The rows are grouped in 4 different ways at once. Each group adds its own fixed numbers to the row, and there is some noise. The rows also spread widely along 13 directions, which tell nothing about the answers.
Some rows, each with its group in each grouping after it:
[  0  -4  14  38  -1 -10  15 -39  -3  10   2  13   9  -4   4 -28  35   7
   4   1  -3  28  16  -1 -12 -20  -1   9  -5  -9 -11  -8 -18 -26   2 -24] : V lir K330 (1)
[  0  -4 -10  -4 -30  37 -14   8 -12  23   2  10  -8  17  16 -23   0  17
 -16  13  -5  25 -15   1 -29 -10   8   2   3   2   1   8 -37  21  10  22] : R Dat K909 (1)
[  8  -6  -2  34 -11  12   2 -16  16  13  -3  22  -4  -5  -6 -26   3  16
  10  -3   1   0  -2 -12  -4 -24   8 -17 -11   7  -4   8  -1  -1  -9 -19] : S ranem K616 (2)
[  3 -16  -2  -5   7  18  13  21  -2  30  13   0 -29  12   1   2  -8 -24
   8  -2  -5  29 -10   9 -20   0  13   7   0   3 -11  20 -28   8  12   9] : R lir K909 (2)
[ -2  24 -25  33  17 -15  -9 -28 -22  35  -6   2 -24  13 -12 -29  -9 -12
 -22  18 -35 -20  11  -1  12   1  -3  18   5  23 -14  22  16  27  17   5] : V Dat K616 (0)
[ 15 -31 -19  22   3  25  -7  -5  21  10  -4  16 -16   5 -23   6   4 -17
  -4  -8  -7   3 -15   8   0  -5  -2  19  -2  -9  -9   6 -19  -2  14   6] : S Zuper K330 (0)
[  6 -23  -8   7  35  23   0   4  -7  12 -18   9 -23   3  20  -4  -8 -33
   8  13  -6  27  -3  -1  -1 -21  41  38   7 -17 -13  23 -22  30  18 -14] : R Zuper K720 (0)
[ -2 -13   5  16   7   4 -14 -12   1   8  -3  -1 -20  -2   3  -8  12  -9
 -12  10  -3  -1  -9  15  -6  -4 -13  27   7 -19 -25   4 -11 -11  18  -8] : S ranem K720 (1)
[  9 -17 -20  20  -8  39   9   4  10 -12  -6  31  15 -13  -5   8  16 -10
   9  11  -7  -8   7  -2 -13   6 -10  43 -16 -31   7   5 -16   2 -16  14] : V mepak K720 (0)
[-17  31  23  49  22  -5 -21 -23  -1  13   5  16 -19  14   3  -8   2   5
 -40   8  32  -7 -21   2  -3 -13 -20  -4  -9  11  18  22  -6  -8   3   4] : R mepak K720 (1)
[-11   4 -11   8 -14  21 -20  -8 -21  30  -1   2 -25   0  29 -30  -3   4
 -22  11 -18  16 -13 -15  -9  -7   3  16   8   3   4   2 -14  20  14  12] : R Dat K330 (0)
[ -6 -11   9   0   5   9  -1   1 -10  11  18   5 -22   3   8   3  -1 -15
   6   2  -5   3   2  12 -12 -12  -4  16  -7   0  -7  21  -4   7   1  -4] : R Zuper K909 (2)
[ 16 -37  -9  37  -4  15  14  -8   0  15  -7  15  13   8  18  -6   0 -15
  12 -14  -9  41  -1  -1 -10 -28  42  18   5   5  19  -1 -27  17  20  -4] : R ranem K909 (2)
[ 16  12  19  38   8  27  13  -8   2 -17  -6  19   5   1  17 -24   2  -2
   5   5  16  11  10  -8   2 -32  14  -1  -5  -3  37  33 -17  14 -10  -3] : V lir K909 (1)
[ 22 -17 -21  29  11  11   1 -30  17 -27 -31  14   6 -13 -31  -5  17 -27
   1  -8 -23 -12  13 -10  31  -9  -1  33   0 -36  -6  12  -1   8  15  -8] : R mepak K330 (0)
[ 12  10   1   4  11  -2   7 -34  10 -16 -15  -4 -22 -11 -16 -18 -15 -13
 -10 -41  -6  48  -4 -29  27 -26  37 -37   8 -20 -13  26   6  13  27  -7] : V Dat K720 (1)
[  3 -17 -17  17 -16 -16  24 -28  -3  23  19  18  -2  -6 -15 -13  11  -1
  27 -15 -28   6  17   3 -10 -13   5  -5  -9  18 -24   1  11  -6 -10 -27] : S Dat K330 (2)
[ 17 -22 -22  -7 -24  38   0   6 -11   0   0   6   1 -10  21 -15  -9  -5
  18   3 -30  -5  10  -8   0 -16  11  25   1  -6  11  19   3  43  -6   7] : R ranem K909 (0)
[ -1  -2   9   0  -7   8  -2 -13 -23   9  12 -10 -20  11  31 -23   0  -3
 -16  -8 -14  29   2   7  -3 -29   9   8  17   3   3  20 -19  18  22   1] : S Dat K720 (1)
[ 14   8   6  46  -9  17   3 -39  20  -2 -17  24  -2  -8 -17 -36  13  20
  -7  -7   3  20   9 -25   5 -20   6 -21  -5 -14   0   2 -17 -12   8 -14] : V Dat K909 (0)
[ 19 -23 -12  46  12  12  -5 -16  30  11  -2  16 -15 -15 -28 -11 -10 -19
   5 -28   0 -11 -21  -7  22 -14  16   3  -5  -2   1   7  19  -2   4 -19] : S mepak K616 (1)
[-21  -4 -10  -4   5  13 -30  -6 -12 -19  11  24   4 -14  28  24 -13 -19
  -8   6   9  -1 -20  -9  -9 -14   3  37 -19 -19  21  15  24  24 -21  13] : S Zuper K330 (1)
[  2  -5  19  42  -2  34  -2   7  -2  17   2  11 -27   1  27 -32   7  -2
  -2  17   8  -5  -1   9 -14 -14  -7  21   9   3  19  13 -34  -3   4  -7] : S Dat K909 (2)
[ 17   0  15  50  -5  20  10 -29  22  12  -4   6 -23 -16 -15 -41  21   8
  -6 -14  -6   9   8 -15  10  -4 -15  -7   1 -16  -4  -1 -18 -28  16 -12] : V mepak K909 (0)
[  0   4 -30 -12 -11  30 -11   3 -17 -23  -5  13   0 -18  13   3 -12 -17
   4   8 -28 -25   9 -18   9   0  -4  39  -6 -22  14  28  24  46 -15  18] : R Dat K720 (0)
[ 30 -32  -1  10 -31  26   6 -24 -17  -3  -6  -2  19  14  17 -36  30  11
   9  12 -37  -1  34  21   5 -43  -7  26  17   5   1  16 -33  24  13 -12] : V ranem K330 (0)
[  6 -19  12   6  13   7 -13 -12   3  11  -2 -10 -38   0  -9 -18  13 -14
  -7   4  -7  -1  -4  25   3 -12 -11  19  16 -19 -42  12 -20 -15  28 -24] : S Dat K720 (1)
[  3   5 -28  34  -5  -1 -14 -33  -9  35 -22  13   9  16  -9 -22  14   6
 -40  17 -22  19  -9  -7  -8   1   8  26   6  -8 -20  -9 -27   9  30  16] : V mepak K720 (0)
[  2   7   7  17  -3  15   3 -26  12   2  -7  23 -13  -3 -10 -19  10  14
  -4  -3   9  29   1 -16  -7 -19   4 -24 -10 -11  -9  11 -21 -11   0  -9] : V Dat K330 (0)
[ 25  -9 -11   4 -17   6  31 -20   7   5   4   3  -5  11 -30 -29  14   6
  15 -21 -34  26  25   3  -1 -17  11 -23  -1   1 -25  18 -20   7  18  -6] : R Zuper K909 (1)
[  7 -17 -16  21   0  13  14  -6 -10  27  12   8 -16  13   6 -19   4 -11
   6   3 -31   5  13  10  -8 -14   5  29   0  15  -3  12 -13  16  11   2] : S Zuper K616 (0)
[ -4   8  15  34  13   7   1 -15  -1   1 -10   6  -7  -4  13 -14  10 -12
 -17   2   7  21  -4 -11   0 -13   5  16   4 -18   7  12 -19  -5  12   1] : V lir K720 (2)
[-29   7  11  26   4  15 -20  -9   2  18  15  13 -36 -26  21   0  -1  -7
 -24  -4  16  24 -22 -23 -20  19 -16  21 -12 -27   6 -16   0 -29   5  13] : V Dat K909 (0)

New rows, each followed by its group in each grouping:
[-12  -9   1  17   8   1 -15 -13   1  20  11  18 -18  -3  -5   3  -1  -5
  -3   1  10   8 -15   4 -16  -3   1   9 -12  -5 -13   1   3 -11   0 -13] : R Dat K909 (1)
[ 12  -9 -11 -14  -3  26   4  -6  10 -38   1  11  -2  -8 -24  19   5 -16
   6 -10 -17 -10  16   2  10  -6 -19  15 -14 -31  -9  33   4  12  -5  15] : V Zuper K720 (0)
[ -4   4  22   1  -4  -5  -9 -28 -11 -19   9  -5  -8   9  10  -3  13   1
 -18 -10  -1  15   6  10   3 -30 -21  -6   0  -5   6  24  -9   1  15   3] : R ranem K330 (1)
[ 17 -13  13  -4  -5  33  18   6  18  -6   7   3 -28  18 -10   1   7   0
   4 -16   6  30   4  11  -7 -24 -10 -27  -4   1   3  33 -43  -3  14  11] : R ranem K330 (0)
[ 16 -20  19  23  10  18  23  -9 -10 -16   1  -1  -9  -2  18 -25  15 -21
  22  -1 -18   1  37  18  11 -37   4  30  11  -5   8  31 -18  11   7 -23] : V Dat K616 (2)
[  3 -10 -13  -7 -31  10  -7 -16   4  24   8  21   6  -1 -15 -13   3  22
   4  -5  -7  17 -13 -11 -20 -13  10 -22 -15  -1 -25   3  -5   3  -7  -7] : R mepak K909 (2)
[  4  22 -31  25  -3   2  11 -12   3 -12 -12  17  -6   6 -25  -2  -5 -18
 -15  -3 -22 -11   7  -9   8   8  -7   1  -5   2   9  26   1  21   4  31] : S Dat K330 (2)
[ 16 -18   6  26   0  30  10  10  16  29   1  20 -20  14  -1 -15   0  -1
   5   2  16  26 -16   8 -22 -20  21  -9  -1   6  -1  15 -45  -2   6  -6] : S mepak K909 (2)
[ -1  -2  -2 -14 -14   3  20 -15  -8   4  16 -10 -22   6   6  -9  -2 -11
 -13 -41 -21  69   0  -7  -7 -11  16 -20   6  -5  -4  10 -22   2  31  25] : V Dat K330 (1)
[  4   2   5  -3  21 -18  16 -19 -12  29   9 -26 -53   6  -8 -28 -14 -29
  -4 -26 -32  34   9   3  16 -16  21 -18  18  13 -33  30   0  10  40 -11] : V Dat K616 (2)
[  8   7   8  24   4  15 -20 -25   4   8 -11   8 -14   4  -5 -22   3   8
 -22   4   4  -5 -10  -8  14 -26  -5  -5   2  -4   0  24 -10  10  12  -9] : R mepak K720 (0)
[-10  -8 -24  -3  -1   4 -17   0 -37  41   0  -1  -8   8  37 -11 -18 -22
 -17  15 -24  28 -19  -5 -16  -7  36  41   9   4  -1   6  -8  44  19  15] : R mepak K909 (2)
[ -6  12 -15  13  -9  13  23 -17  -3   6  -9  29  -2  -9  -2 -22  23   9
   8  20 -16  22  23 -16 -28   7  -3  10 -16 -20 -23  -1 -23  -8  -9   0] : V Dat K330 (0)
[-15  20   3  20 -10  12  -5  -6 -12  16  15   5 -23  15   5  -7  20   1
 -33  15 -11 -10   2  10 -16  12 -52  25  -6   3  11  13 -26  -8   9  35] : R mepak K330 (0)
[-12  14   7   5  -7 -28  14 -33 -32  21  18  -1   6  16  19 -19   9   7
  -3  -2 -21  27  18  -3  -8 -31   8  -4  -1  21  -5  20  -1  16   6 -10] : R lir K720 (2)
[  3 -18  13  -7 -11  29 -36 -19 -11  -3  -6   8  -2   5  18 -10   9  10
 -18  17   7  17  -6   7  -7 -34  -2  18   6 -23  -8  12 -26   9  13  -7] : V Dat K909 (0)
[ -8  14  -6  53   9  16 -36 -20  19  12 -19  30  -6  -2 -16  -5   7   6
 -31  17  24 -19 -31 -20   2   3 -20   9 -15  -9  11   2  -3 -11  -6   7] : R lir K330 (0)
[-15 -11  -9  13 -22   7 -17 -15   2  27  11   3 -12 -36  12 -16   0  -3
  -2 -19 -13  17 -23 -37  -6   9   5  12  -6 -22  -9 -23  22 -11   1  -4] : R lir K909 (2)
[ -2  -7  -7  32  -5   4 -24 -20  -2  15 -12  10   4   5   4 -10   3   4
 -20   7  -2  -5 -16  -4  -1 -14   2  13   3   1  -2   3  -5  10  11   1] : R ranem K720 (2)
[ -2  -3   5  26   7  20  -3   0  15  -2  -8   8 -18 -12   4  -2   2 -17
 -11  -9  10  18 -20 -17  -2  -1   4  13   1 -26   5   8 -15  -9   8   7] : S lir K720 (2)
[  1  -8   1  13  -1  24 -15  -2  -5 -12  -3   1  -9 -19  17  -8  -1 -21
  -5  -3  -8 -19  -7  -9  16 -12  -4  34   4 -21  14  20   8  20   0   1] : R mepak K720 (2)
[  5   7 -15  -7 -20  -2   9 -32  -7   2   0  15  10   7 -13 -12  12  12
  -6  -5 -25  30  17 -14 -10 -13   3  -6 -13 -13 -17  11 -12  10   9   5] : R mepak K909 (0)
[ 19 -12   3  22 -21  42 -13  -2  19 -12 -14  27  16  13 -12  -9  19  24
  -8  21  18  -3  -6  14 -20 -16 -15  -1  -9 -15   2  13 -39  -3  -5  10] : V ranem K909 (1)
[ -1 -26  -6  14 -10  -5 -18 -28   2   1  13  16   9   8 -15  13  12  -3
  -7  -8  -6  -5  -7  16  -3 -23 -15  14  -9   1 -10   4   0  -5   1  -6] : S Zuper K330 (2)
[-11 -24 -45   5 -24  12 -37 -12  -8  17  -8  31  17 -21   6   1  -5  -3
   1  16 -15 -15 -26 -17 -14   1  13  38 -11 -13 -14 -16  23  21 -20  -2] : S Dat K330 (2)
[ 25  -8  -4  41   9  10  14 -31  33   0 -23   1 -30 -27 -23 -39   0 -21
   0 -45 -12  35 -12 -34  33 -11  33 -18  13 -28 -12   0  -2 -10  32 -20] : S mepak K330 (1)
[  0   8  -6   9  -9  23  -3  -6   4 -30  -1  20  14 -11  -3   9   5  -8
  -7  -1   3   2  -1 -13  -6   2 -12  17 -17 -32  18  16   3   6 -14  25] : V lir K909 (1)
[ 11 -29  -4  17   0   7  -4 -24  13  10   4  19  -7   2 -23   5   7  -4
   5  -9  -1  13   0  10  -4 -18   0   6  -7  -9 -18   3 -12 -13  10 -20] : S Dat K909 (0)
[ -3   1   6  10 -16  18  -1 -16  -9   3  -1  -1 -14 -15  23 -38  20   3
  -7  -2 -16  18   3 -15  -3 -10  -4  15   4 -22  -2   1 -15  -1   9  -2] : R mepak K330 (1)
[ -1   2  -7  23  14  13   3  -5   7   5  -7   7 -24  -1  -5 -11  -2 -15
 -11  -8  -6  20 -10 -11  -1   1  14   8   0 -15  -6  11 -13   6  18   9] : R Zuper K720 (1)
[ -5  12  16  24  15  14 -15  -2 -15   5   7   5 -19   6  23 -14  -3 -10
 -18  14   9 -16  -8  10   3 -19 -11  24   2   4  20  32  -6  18   0   3] : R mepak K720 (1)
[  2  -2  -3  35   5   9  -1  -6  -7  31   5   0 -27  -2  16 -30  -9 -15
  -7  -3 -16  -4  -9  -4   7 -13   9  19   8  15   9  15   0  15  10  -2] : S mepak K616 (2)
[  1   9 -23  12  -5  12 -14 -18 -16   2 -22  19  16   8   2 -15  15   1
 -12  36 -19 -12   7  -7  -3  -8  -7  36  -6 -13  -6  15 -11  26  -3   8] : R lir K330 (0)
[  8  -5   8  13  -2  13   4 -21   4  12   2   7 -22  -4  -6 -22   8   2
   1  -5  -8  21  10  -2  -4 -14  -1  -5   0 -10 -19   9 -15  -9  13 -15] : V Dat K909 (0)
[ 17 -22   5  29 -10  26 -23 -18   8  19   2  -5 -25  -3  -3 -24   9  -5
 -20  -7 -12  -8 -13   7  13 -12 -19  23  15 -11  -2   1 -17  -6  28  -3] : S mepak K909 (0)
[ -5 -19  10   0 -18  39 -32   6  -1  -6  -3   8  -5  -2  28   1   2   2
 -14   7  14   6 -27  -1 -11 -22  -7  15   0 -15  16  13 -21  12   1  13] : R ranem K330 (2)
[ -5  11  -8  26  23  -9  -2 -11 -13   9   4   8 -18  14   0   1  -6 -23
 -16   9  -6  -9   2  16  -1  -5  -4  24   2   9   1  25   1  13   9   6] : S Dat K720 (1)
[ 13 -15 -25  41  -5  23  -9  -5  10  31 -22  29   7   3  -5 -24   5  -1
   4  24  -1  -8 -19  -7  -8 -11  20  17  -1   7  -6   2 -18  14  -7 -11] : S lir K330 (2)
[  1 -14  10  43 -12  24   1 -15  -6  24  15   2 -19 -12  35 -30   0   0
  -8 -24  -8  27  -5 -16   1 -19  10  13  11   7  30  -4 -10   1  13  -2] : V Dat K720 (0)
[  4  30   5  33  13  40  -4  -6  18 -17 -36  22 -22 -18   2 -48   3   8
  -8  22  11   4  -2 -36   3  -7  15  -6  -8 -36  -3  22 -14   7  -4   0] : V Zuper K616 (1)
[-13  -6   0  42  12 -12 -13 -27  -8  28  29   4 -18   6   6  15  -7 -17
 -28 -24  -5   9 -14   5   3  -6 -11  21  -4  19  20   2  13  -4  16  15] : V Zuper K720 (0)
[-13  10  -2  36  10  -2 -36 -29  -2  16 -15  -1 -20  -3   5  -8 -15 -16
 -51 -13   4  31 -34 -23   8   0  16   7  10 -14   5  -3  -3   4  37  21] : V Dat K909 (2)
[ 14 -13 -19  12 -15  22 -18 -20   5  -7 -12  13   5 -14   7 -10 -10   2
  -2 -10 -13   0  -9 -23  15 -24  14   7   0 -13   8  13  15  29   1  -1] : S ranem K720 (0)
[ 11   3  12  28   1  19   0 -20 -19  -2  -4   9  -2  11  45 -41  -4   3
  -7   0  -2  33   2 -10   5 -55  39   0  11  15  36  28 -20  39   8  -8] : S Zuper K330 (1)
[  9   2   5  39  -6  25  11   5   8  17   6  17 -14   0  -1 -24   6   3
   7   3   1 -21   0   1  -4 -10  -9   0  -5  13  14  23 -13   4 -12  -4] : R mepak K720 (2)
[  7  -6   1   1  -6  -2  10 -13 -11  16  17 -12 -17   9   3 -14   5 -11
  -5 -16 -22  18   3  11   1 -16  -3   5  11   4 -11  18  -9   5  19   0] : S lir K720 (1)
[  1  17  -7  18   4  15 -11 -18  -4  24 -12  -6 -35  -3   5 -37  -7  -2
 -27  -1 -19  20 -10 -25   9  -4  11  -2  10  -8 -14  12  -9  15  27  11] : V Zuper K720 (0)
[  5   6  17  32  -1  15   4 -14  25  14   3  17 -27  -9  -8 -20  -2   6
  -4 -19  19  26 -18 -19  -6 -14   9 -32  -8  -7   0  10 -15 -19   4 -10] : S mepak K909 (2)
